The rows are grouped in 3 different ways at once. Each group adds its own fixed numbers to the row, and there is some noise. The rows also spread widely along 12 directions, which tell nothing about the answers.
In the rows, 128 means zero.
Some rows, each with its group in each grouping after it:
[125  86 125 153 150 131 145 134 150  85 177 115  76 183 104 159 103  85
 148 129 135  88 189 172  83 154]
fomuk vof E
[121  85  75  62 117  95 108 155 106 205 105  98 121 125  91  81  91  98
 109 118 114 155 123 125 136  90]
Sori muvur A
[143 113 188 146 116 209 162 163 112 109 133 134 135 173 100 153  72 114
 181 150 140 125  84 126 138 149]
zam kipug W
[107 139 157 163 166 128 146 136 143  76 120 121 116 164  91 142 155 112
 176 114 108  70 162 166 136 160]
nuf vof A
[122  99  99 170 114  29 114 112 101 146 147 160 147 129 113 109 101 127
 116  77 114 166 119 155 113 148]
nuf kipug H
[101  77  56 166 113  83  74 111 145 119  80 173  86 112  97 101  72 119
 206 114 153 142 151 156 132 129]
Gutil muvur H
[104 167 119 168 146  94 113  98 107  86  81 148  88 119 121  56 148 120
 201  85 121 119 143 161 132 136]
Gutil kipug E
[142 106  75 205  97 100  97 103 143 119 126 175 133  97 162 188  98 168
 124 105 158 119 143  89 113 123]
zam vof Z
[141 102 131 112  43  67 139 164  86 184 141 131 186 148  96  90  87 106
 138 143 119 128 125  76 115 151]
fomuk muvur W
[132 121  86 115 119 138 115 125 111 103 149  94  25  99 138  70 122  80
 136 165 146 150 139 153 139  79]
Sori muvur X
[ 82  55  79  86 117 153 108 109 175 192 105  80 129 101 134 121 162 126
  91 164 113 147 172 104 140  96]
Sori vof Z
[177 105  71 203 124 103 114 110  99 107 161 193  94 141 160 155  43 140
 143  75 156 158 113 133  81 130]
nuf kipug X
[ 81 116 179 127  90  95 155 167  79 166 154  90 180 134 131 146 160 122
 140  84 122 122 143 118 130 144]
nuf kipug X
[151 102  90 135 123 130 142  87 133 129 150 139 106 153 150  73 117 108
 109 145  93 154 145 114  79 143]
Gutil vof E
[ 97 112 148 104  71 150 133 150  91 201 112 103 177 103 151 137 123 135
 117 111 132 173  89  98 156 100]
Sori kipug H
[ 96  74  75 123 140 157  53 152 148 150  85 115 127  98  88 105 104 108
 150 131 117 128 134 156 152  94]
fomuk vof W
[123 149 122 193 119  19 141 116 101 102 131 181 122 136 115 154  72 138
 174  68 180 147 114 157 115 144]
Gutil vof Z
[145 145 106 168 108  76  93 123 125 146 102 152 183  77 101 131 102 150
  98 133 125 154  62 113 179 111]
Sori vof Z
[116  97  96 119 106  90 130 171  99 147 146 104  92 146 111 156  90  98
 153  96 165  80 192 124 102 121]
nuf muvur Z
[ 93  72 139  89 130 125 137 175 112 165 173  75 121 161 111 136 129  84
 116 108 114 115 157 155 117 135]
fomuk muvur Z
[122 156 122 126 157 155 145  97 155 142  77 128 135 113 130 153 111 157
 106 121 165 168  72 139 165  78]
Sori vof E
[132 129  88 128 162 109 124 157 133 138  99 127 120 143  80 162  77 133
 139  85 162  86 133 147 144  97]
nuf muvur X
[ 91 113 154 186 135  42 122 135 134 151 123 161 224 131  99 202 114 168
 126  54 139 141  89 156 152 163]
fomuk vof Z
[169 142 151 181 133 187 148 140 107  72 175 123  90 149 138 158 100 106
 126 138 132 103 117 138 116 132]
nuf kipug E
[104 128 156 137 107 121 140  93 140 113 134 100 123 102 137  62 199 118
 105 184  96 151 114 122 162 136]
zam muvur E
[ 88  73 119 147 100  89  89 154 106 160 132 124 174 122 121  93 148 115
 159  91  77 123 150 124 124 167]
Gutil muvur X
[146 118 114 136 115 113 130 107 132 119 128 133 103 125 108  84 105 107
 130 166 123 158 101 135 140 130]
Sori muvur E
[118 120 100  94 163 147 142 115 135 160  87 133 118 162 142 114 128 138
 129  74 114 130 134 137 119 115]
fomuk muvur A
[156  96  44 157 105 132  73 111 136 122 134 137  81  88 165 116 128 125
  99 137 111 115 162 104 117  96]
fomuk muvur A
[150 145 153 127 172 171 159 143 143 105 141  92 116 155  98 146 151 118
  78 143  92  75 128 135 152 112]
zam kipug A
[106 110 167 120 145 110 180 138 139 154 155 105 169 162 101 158 122 128
  95 124 128 159  98 149 139 135]
Gutil vof X

New rows, each followed by its group in each grouping:
[141 141 183 167  95 160 187 128 118  74 163 142  86 152 150 176  93 124
 157 161 192 138  96 130 133 129]
zam muvur W
[ 99 139 146 127 152 129 162 101 138 143 112 137 148 149 162 135 157 159
 109  79 134 151 104 149 133 122]
fomuk muvur W
[166 155 107 173 101  88 128  96  90  75 172 153  64 112 165  71 126  98
 127 145 116 161 116 136 107 125]
fomuk vof A
[130 118 125 174 142 115 148  83 151 107 127 169 119 140 147 145 113 157
 140 110 146 174  90 151 136 140]
Sori muvur X
[149 150 102 135  98  91 149  68 135 141 120 139 128  89 166  70 156 158
  70 161 126 181  89  83 153  96]
zam muvur X
[163 164 133 143  97 185 186 117 120  95 128 137  78 150 170 148 104 135
 148 155 182 103 137  89 115 105]
nuf muvur W
[157 137 134 165 110 129 175  70 154  95 119 172 105 156 132 123  94 142
 158 167 162 155 100 114 126 148]
fomuk muvur E
[ 88 106 114 143 130 142 122 111 148 129 102 132 121 128 165 135 167 153
 139  89 132 104 170 125 121 125]
zam muvur W
[ 85 155 198 134 149 128 170 133 141 108 104 109 159 156  99 118 193 133
 159 117  98  74 134 135 168 169]
zam muvur Z
[165 148 107 137 124 166 146 100 120 108 137 136  94 125 162  90 115 120
 119 150 122 159 101 113 124 106]
Sori vof X
[108 140  76 124 155  98 113  82 102 142  88 158 104 114 165  32 131 133
 150  61 109 191 107 147 113 109]
zam vof X
[159 148 106 151  99 131 126 135 127  86 118 125  76 117 109 126 117 110
 158 173 141  71 157 105 148 114]
Sori muvur A
[140 114 141 132 142 146 150 143 123 130 138 131 158 176 100 108 111 111
 128 127  94 121 116 135 113 155]
nuf vof W
[158  84 125 123 140 172 135 143 125 123 156 126  97 166 108 119  81  89
 129 153 101 151  98 150 125 138]
Sori muvur A
[ 95 137 112 147 104  72 123 112 106 150 123 130 149 102 177 103 180 153
 119  75 115 133 147 109 126 126]
Gutil muvur X
[101 160 171 166 164  89 159 114 112  68 146 136  93 163 142 117 181 118
 163  67 102 104 143 190 123 169]
Sori muvur A
[ 89 103 138 126 120 110 120 149 122 129 157  77 104 108 128 132 155 102
 103 127 135 119 147 154 140 109]
zam muvur E
[142 110 130 154  99 109 145 106 117 126 216  98 121 121 188 126 172 111
  36 140  92 152 143 120  91 133]
Sori vof E
[128 164  96 103 185 157 112 155 116 141  52 126 113 133  91 131  81 126
 156  68 137 106 101 157 155  77]
Sori vof A
[167 122  84 190 122 134 106  89 130 111 106 188 101 108 149 141  73 159
 137 117 147 163  86 114 135 107]
zam kipug A
[150 145 129 173 107  46 151 105 142 138 125 161 175 121 111 168 109 170
  91 124 150 135  89 107 157 137]
Sori muvur Z
[151 158 133  99 165 156 174 120 122 105  89 126  77 182  81  60 114 100
 173 140 106  94 138 130 130 128]
zam kipug A
[ 77  56 108  83 123 161  87 140 122 205  97 102 159 116 142  83 156 119
 125 102  67 173 119 129 144 127]
Sori muvur A
[120 158  78 159 123  94  97  90 124  96  93 142  69  72 150  72 147 135
 155 123 147 147 123 141 158  92]
Sori muvur X
[146 152 157  76 133 191 189 134 139 163 118  84 140 144 130 151 137 135
  67 162 129 134  86 101 170  86]
Sori muvur A
[141 108  97 177 116  91 103 121 129  84 139 147  98 126  93  88 105  98
 179 156 113 120 145 142 123 153]
Sori vof X
[136 142 155 152 161 168 161  91 154  96 122 146 139 160 141  94 169 140
 138 130  75 123 105 132 143 167]
Sori muvur X
[148 122 129 108 125 150 165 118 113 180 130 141 156 148 168 142  93 156
  78  96 135 176  66  96 125 111]
zam muvur Z
[131 123  93 204 126 133  73 110 180 113  80 152 175  80 129 178 147 184
 103 121 121  64 134  93 169 120]
zam muvur E
[ 77  99 120 110 141 134 110 124 141 187 107  86 156  89 136 139 172 152
  68 107 117 152 117 128 168  88]
zam kipug Z
[139 143 126 130 130 122 136 120 150 149  91 127 186 121 107 101 154 158
  96 139  91  97 107  85 171 125]
zam muvur X
[107 141 126 114 205 193 171 104 168 106  85 114  74 167 113 138 131 138
 157 109 150 112 141 168 144  95]
Gutil kipug X
[106 140 143 110 136  64 160 101 104 152 130 137 144 155 135  56 148 119
 112  82  97 184  93 166 127 144]
fomuk muvur H
[153  89  86 101  92 173 109 149 119 156 155  85  95 114 139 104 107  88
  86 172 114 123 144  95 118  96]
Sori muvur E
[146 131 103 171  87  70 127  74 157 134 110 160 163  94 130 109 142 162
  86 165 119 154  98  96 164 129]
Sori muvur H
[146 123  98  96 133 198 148 116 107 113 140 117  39 150 169  64 102  88
 135 142 131 153 139 129  86  91]
zam vof W
[107 108 135 151 113 107 111 142 118 104 171  89  99 106 130 113 163  96
 104 142 113 105 153 147 134 127]
zam muvur E
[160 109  71 155 106  74 106  93 135 141 154 137 135  99 147 109 138 133
  48 148  93 155 129 106 119 110]
fomuk vof A
[ 95  71 106 106 113 197 128 120 133 140 120 104  63 140 151 113 126 105
 171 139 142 141 179 133 104 109]
Sori kipug W
[116 106 133 141 158 123 148 131 160 116 126 126 118 168 104 182 122 134
 131 106 139  96 147 160 134 135]
fomuk muvur A
[126 148 116 148 129 142 121 102 126 124  83 155 120  92 144 109 105 158
 148 120 160 180  55 125 175  92]
zam muvur X
[142 164 121 139 131 127 124 179 121 111  97 101 121 103  48 157  73 111
 150 161 182  88 102 135 191  73]
nuf vof X
[132 106 110 112 117 132 124 139 130 181 116 112 168 116 122 140 118 139
  74 129 109 142 107  95 144 100]
zam vof A
[ 79 117 128  90 119  97 161 137 117 130 152  79  65 153 139 108 170  92
 136 112 152  94 212 152 101 111]
fomuk muvur W
[102 114  96 119 113 113 140  87 151 157 126  99 111 100 177 145 187 147
  71 130 130 144 169 109 125  88]
Sori vof A
[133 133 128  99 160 121 162 124 134 161 120 104 155 162  98  98 151 127
  94 114  83 109 134 123 134 128]
Sori kipug X
[100 140 154 210 122  80 129 144 119  91 150 144 136 115 156 225 138 166
 144  53 176  91 138 148 140 135]
zam muvur X
[180 137 134 173  92 121 174 120 114  81 166 159  72 159 135 156  68 114
 150 163 168 133 117 116 113 135]
Gutil muvur A
[ 65  87 150 123 133 104 125 154 113 130 134  98 100 137  95 123 127  95
 182 111 148 139 137 183 146 141]
nuf muvur Z
[ 95 108 132  77 131 159 162 149 144 191 105  76 162 140 121 159 150 141
  97 122 139 111 141 103 154  96]
nuf muvur X
[121  76  95 113 145 174 126  92 183 172  91 126 155 134 122 125 118 148
  91 151 114 158 113 103 132 114]
zam vof E
[105 103 113 127  87  52 157 101  96 192 139 139 169 146 171 108 151 153
 124  58 111 155 164  91  82 154]
Sori kipug X
[172 169 107 122 165 100 168  91 148  98 132 120  82 137  94  73 129 115
  81 173 121 135  99 147 156  98]
Sori muvur X
[157 143 142 140 123 170 181 115 111  90 165 129  63 158 162 136 103 104
 131 153 145 155 115 133 108 115]
Gutil vof A
[112 149 104 188 130  99 116  87 173  95  96 136 139  87 135 145 185 171
 118 136 133  81 162 104 160 114]
zam vof X
[165 160 138 129 114 204 160 125 140 105 115 120 114 138 124 125 107 121
 130 189 140 113 105  99 147 102]
Sori vof W
[146  81  75 102 134 176 112 147 124 144 129 122  56 138 116 127  44  93
 146 140 160 153 115 142 123  90]
Sori muvur Z
[133 185 122 141 158 122 130 136 135  99  86 119 106 106  90 133 121 136
 141 126 159  97  98 151 191  85]
Sori muvur X
[120 144 109 129 178 110 115 144 117  85 142  95  75 130  97  71 152  83
 129 110  96  86 161 177 130 111]
zam vof X
[132 139 162 124 118 115 155 133  81 152 134 139 156 138 131  88 105 119
 128 112 116 193  44 134 148 141]
nuf muvur Z
[170 156 117 155 142 115 155  99 163  76 115 138  93 144  80 101 113 122
 121 185 133  83 128 118 148 126]
zam muvur E
[128  67 115 131 138 118 162  96 175 131 144 132 104 171 112 147 118 130
 104 155 126 142 145 132 116 143]
zam muvur A
[176 198 143 190 156 118 154 114 128  69 124 158 134 150 119 149 144 152
 120 100 104  58 126 125 140 139]
fomuk kipug A
[142 133  76 117 114 140 134 115 144 140  82 127  76 114 116 150  65 135
 142 147 206 131 126 110 142  66]
Sori muvur E
[129  91 100  97 103  75 161  93 113 206  97 147 150 155 115  86  92 139
 128 115 128 198 113  97 113 127]
nuf kipug A
[122 106 108 104 133 201 111 131 126 160  69 138 120 131 133 109  95 130
 171 116 120 159  90 122 153 110]
Sori muvur A
[147 161 164 156  61  77 154 148  71 136 141 142 174 128 117 112 109 126
 134 118 122 115 103  85 137 146]
zam kipug H
[149 118 141 155  88 162 133 136  92 102 162 144  98 132 162 105  93 102
 146 139 125 157  88 123 122 135]
zam muvur H
[113  93 127 104 122 148 122 157 153 161 118  90 160 129  89 130 142 124
  91 159 109  90 139 110 157 112]
zam muvur W
[125  77 114 104 139 129 143 166  99 163 152 125 123 189 123 145  73 100
 139  63 113 123 152 139  72 143]
zam vof A
[103 110 144 131  96  99 167 114 104 114 182 104  59 134 180 136 155 110
 121 122 155 154 157 137 106 120]
zam muvur A
[156 149  79 140 161 103 104 119 123 112 100 144 111 125 106  80 119 121
 115 106  88 104 128 131 129 112]
zam vof A
[ 95  91  82  88 145 126  99 163 114 171 106  94 106 132 126 122 134 111
 125  65 111  89 182 137 116  98]
zam muvur A
[123 129 129 107 156 124 134 147 104 118 137 112  96 158 106  73 123  86
 136 104 101 124 125 175 120 129]
Sori muvur W
[132 153 115 114 171 111 151 133 105  84 140 109  47 168 117  71 139  79
 147 100 101  85 180 166  95 126]
zam vof A
[117 103 149 148  84 183 134 168 126 149 119 116 160 130 124 203 101 142
 147 134 161  93 139  90 141 115]
Gutil kipug W
[130 101 110 143 131  87  94 131 109 149 122 133 163 132 101  70 146 114
 122  99  44 126 129 132 129 161]
Sori kipug A
[146 106 122 102 117 163 149 149 126 131 186  67  84 137 119 126 129  81
  63 180 115 110 154 133 127  90]
fomuk kipug H
[124  57 108 130 124 166 127 128 148 158 146 124 134 155 141 169 109 122
 114 124 106 141 149 122 101 139]
Sori vof A
[142 154  82 142 163  69 148  96 144  81 135 132  62 162 107  82 145  99
 123 112 107  75 198 162  93 131]
Sori vof H
[141 127 128 134 135 123 175 132 104 141 132 164 135 196 147 152  77 137
 148  51 140 126 123 133  86 152]
nuf muvur H
[128 144 123 140 146 119 145 117 114 107 120 142  92 154 132 115 120 115
 162  94 124 130 135 153 113 132]
Sori vof A
[ 99 118 137 127  93  99 157 126 111 190  92 159 200 151 153 143 116 170
 144  62 142 151 112  95 116 142]
Gutil muvur W
[150 149 111 121 125 127 132 152 122 162  95 120 151 112  90 160  76 146
  88 118 155 107  93 107 168  70]
zam kipug H
[160 155  86 129 147  69 136  88 161 161  73 153 178 124  93 100 129 170
  73 125 104 117 100  95 163 118]
Sori muvur Z
[169 175  68 135 160  81 146  87 147 138  84 146 126 117 112 126 110 164
  63 119 141 134 103 117 149  72]
nuf vof A
[130 116 101 140 147 221 113 126 142 109 100 133  75 112 160 150  92 140
 158 124 165 137 103 130 151  84]
zam muvur X
[129 135 162 100 150 168 182 103 144 135 116 115 139 170 136  86 174 132
 107 141  75 127 114 111 140 146]
zam muvur A
[142 135  90 133 159 124 105 166 127 144 112 122 142 141 106 174  91 133
 103  61 135  58 144 138 126 103]
fomuk muvur E
[156 150 155 138 148 166 194  99 146 116 128 153 128 178 156 161 120 154
 116 117 134 138  93 122 129 135]
fomuk muvur A
[137 103 132 121 129 133 134 132  94 167 122 138 160 145 106  76  86 115
 139 118  99 194  62 128 139 136]
nuf kipug X
[140 148 154 145 123 181 148 115 133  98 154  94  99 112 147 126 159 116
  91 175 125 129 111 127 152 102]
fomuk kipug E
[120 116 146 130  93 134 164  84 146 155 100 145 152 121 153 121 138 162
 120 161 139 191  79  87 161 125]
zam muvur A
[ 86 137 154 126 198 136 162 114 144 110 104 107 110 170  97 107 176 122
 154  95 104  97 154 176 141 146]
nuf kipug Z
[108 124  73 101 132 149 103 120 111 143  44 142  70 127 104  61  79 113
 222 105 158 139 140 141 128  90]
Sori kipug W
[121 172 173 128 122  71 162 135 120 120 111 107 161 126  70  98 159 120
 118 155 106 110 102 125 177 132]
zam vof A
[136 130 132 131  84  75 191  76 110 159 123 159 126 154 148 112  90 148
 135 115 172 186 109  90  96 130]
zam kipug E
[ 80  86 156 106 143 142 155 156 123 117 175  86  92 188 114 120 141  66
 156 111 108 106 187 184  94 155]
fomuk vof H
[132 109  68 141  94 176  78 114 119 120  88 147  78  95 161  71 111 113
 180 138 120 133 140 110 132 108]
Sori muvur H
[130 146 162 132 147 155 134 200 122 128 140  92 175 149  92 189 130 123
  93 101 117  43 125 142 157 117]
fomuk muvur W
[119 138 107  84 122 107 163 104 121 130 111 110  66 140 120  42 137 101
 136 152 143 138 147 126 123  98]
zam muvur W
[125 144 168 197  96 121 150 105 126  74 165 123 120 122 160 142 187 134
 125 142 119  86 163 106 121 157]
zam kipug E
[192 144 129 151  91  63 164 105 118 121 163 155 154 155 104  71 111 114
  84 169  81 131  97  98 125 164]
Sori muvur H
[ 82 105 102 112 140 153  86 140 123 154 112  98 130 101 148 100 161 116
 115  98 104 141 137 155 136  95]
fomuk vof W
[131 156 110  97 115 121 165  87 135 167  77 135 147 131 148  79 150 157
 104 128 124 144 113  90 139 105]
Sori muvur W
[123 106  85  76 143  96 153  79 140 185  65 143 135 162  95  22 108 125
 143 126 106 181 112 119 119 135]
nuf muvur E
[124 106 190 192 136 166 155 145 131  58 203 119  97 159 143 204 129 106
 133 136 130 121 123 172 122 159]
zam vof A
[ 56  63 129 117 124 168 113 128 147 160 106 106 130 122 134 125 138 115
 155 127 123 174 134 156 143 123]
Gutil vof H
